There are 3 ways to turn a row about zero (a turn may also mirror it). The second row of each pair is the first, turned, with some noise. The first 15 pairs use one turn. New pairs use 2 turns, one after the other, and a turn may come again.
Known pairs, each followed by its turns in order:
[-10.5  21.0  -1.8  25.2]
[ -4.5  -9.9  16.7 -29.9]  K

[ 6.2 10.9 28.3  3.2]
[-2.6 21.7 20.7 -7.4]  G

[ 3.4 27.0 12.0 -7.5]
[  6.1 -18.2  14.2 -20.6]  W

[ 41.7   9.7 -14.1  38.2]
[ 16.0 -35.3  30.5 -34.2]  G

[ 1.7  9.8 -5.2 23.2]
[ -3.6  -6.3   1.6 -24.4]  G

[ -2.6   4.2  21.7 -11.3]
[ -1.3 -25.1  -3.1  -3.4]  W

[40.3 15.2  3.2 -0.2]
[-15.3  10.0  31.8  21.0]  K

[ -7.0 -18.5 -48.6 -53.5]
[ 66.3  13.5 -10.9  30.8]  K

[ 7.4 18.1  1.2  4.9]
[-5.9  6.5 17.3 -7.4]  K

[-13.3 -23.7  18.3   3.0]
[ -5.6 -11.5 -29.1  12.4]  W

[ -6.7 -22.4   3.8 -29.7]
[-27.4 -13.9   0.7  21.4]  W

[-3.5  6.8 -9.0 -9.4]
[13.1  8.7  2.6 -1.2]  K

[ -5.4  12.1  -7.8 -11.3]
[-10.4   1.4  12.0 -10.2]  W

[ -2.0  -6.8   2.1 -35.4]
[-3.7  4.9 -1.2 36.2]  G

[ 38.3 -11.2   7.3  -5.6]
[25.6 -8.0 30.7 13.0]  G

New pairs. What belongs after each?
[  0.8   6.0  -7.7 -31.5]
[ 25.4   1.8  16.4 -13.2]  K W

[-13.5  23.0  -1.5  -3.9]
[-13.2  10.2 -22.6  -1.0]  G G

[-42.2   8.9  -8.8  19.1]
[-34.8   4.6  27.6 -14.3]  W W

[-14.3   5.5 -19.0   1.1]
[ 3.7 -7.7 13.2 18.0]  K W

[49.0 -3.6 30.3  8.3]
[ -2.4   2.1 -48.0 -33.9]  K W

[ 18.8 -19.9 -25.2  -1.1]
[-10.4 -21.8  -2.5  27.9]  G K

[-3.2 33.7 25.3 -7.7]
[-28.0  30.1  -7.0  -7.8]  G G

[  9.3 -13.5  -6.4   9.8]
[ 6.2 -1.5  8.7 18.2]  G W

[-37.7  13.3 -36.2  -6.6]
[ 43.5 -26.4 -16.3  -9.3]  G K

[18.4  5.7 10.2 -0.6]
[17.4  2.6 12.6  0.6]  W G

[ 21.3 -24.3 -16.2 -14.4]
[ 29.7  19.2 -15.4   4.2]  K W

[-46.2  21.9 -17.2   8.9]
[ 50.1  -0.7 -13.6 -17.3]  G K

[ 20.6 -23.9 -17.3 -20.5]
[  0.7  15.6   1.1 -37.3]  W G

[-13.9   9.3 -12.1  20.1]
[-26.9   2.6   9.4   6.4]  G W

[ -6.3 -24.8   1.2  14.9]
[ 8.6  5.1 19.5 19.5]  G K

[14.1 30.8 22.9 29.2]
[-20.4  40.4 -17.0  13.8]  K G

[ -4.7   2.7 -11.7 -26.6]
[ -1.6 -24.9  -3.1 -14.1]  G K

[ 30.4  15.7   8.0 -36.1]
[ 29.1  -5.8  -2.6 -39.8]  K W

[-2.2 12.4  0.4 23.5]
[-0.8 -5.1 26.1  3.1]  W W

[  7.2   6.0  18.9 -34.7]
[ -5.8  -8.1 -33.5  21.5]  W W

[ -9.0   6.0   3.5 -19.2]
[ -0.2  -7.3   2.1 -19.2]  G K

[-10.3  -6.8   6.7  19.5]
[17.7 -3.7 15.6  7.4]  W K

[ -4.5  -2.4 -26.4 -23.4]
[ 12.6 -15.6  28.5  -7.7]  K G

[-22.3 -18.3   1.3 -29.0]
[ -6.4 -25.2  -4.2 -30.7]  G G

[  8.2  12.1 -30.7   1.2]
[-28.6   5.1   0.2  17.2]  K K

[ 4.1 -5.2 -8.2  2.4]
[10.3 -5.3  0.1  3.5]  G G

[ -4.1 -10.6 -13.1  -2.2]
[  0.6   4.7  -3.4 -16.2]  W W

[-29.0 -17.0 -10.5  -0.1]
[-20.4  16.0  -0.7 -22.1]  W W

[-15.8   2.6 -29.5  -9.6]
[  4.8  20.2  -7.0 -28.8]  W K

[-22.4 -14.8  -0.6  -8.8]
[ 3.3 23.1 10.0 -9.2]  G W

[-36.7   5.0  16.9  12.0]
[ -7.4 -20.9 -23.2  27.2]  W G

[16.9 11.7 -3.1 -6.3]
[11.2 19.7 -1.4 -4.4]  G G

[ 33.0 -21.2  19.0 -31.3]
[ 39.9  15.9  -4.5 -32.2]  W G

[ 9.4 19.1 -4.1 -3.3]
[-13.5  13.7  -6.0   8.7]  W K

[ 9.2 -5.6 66.2 -9.5]
[-48.8  -3.8 -41.2 -17.9]  K G

[-11.0  34.8   1.1   5.4]
[-19.5 -24.7  16.4  11.0]  W W

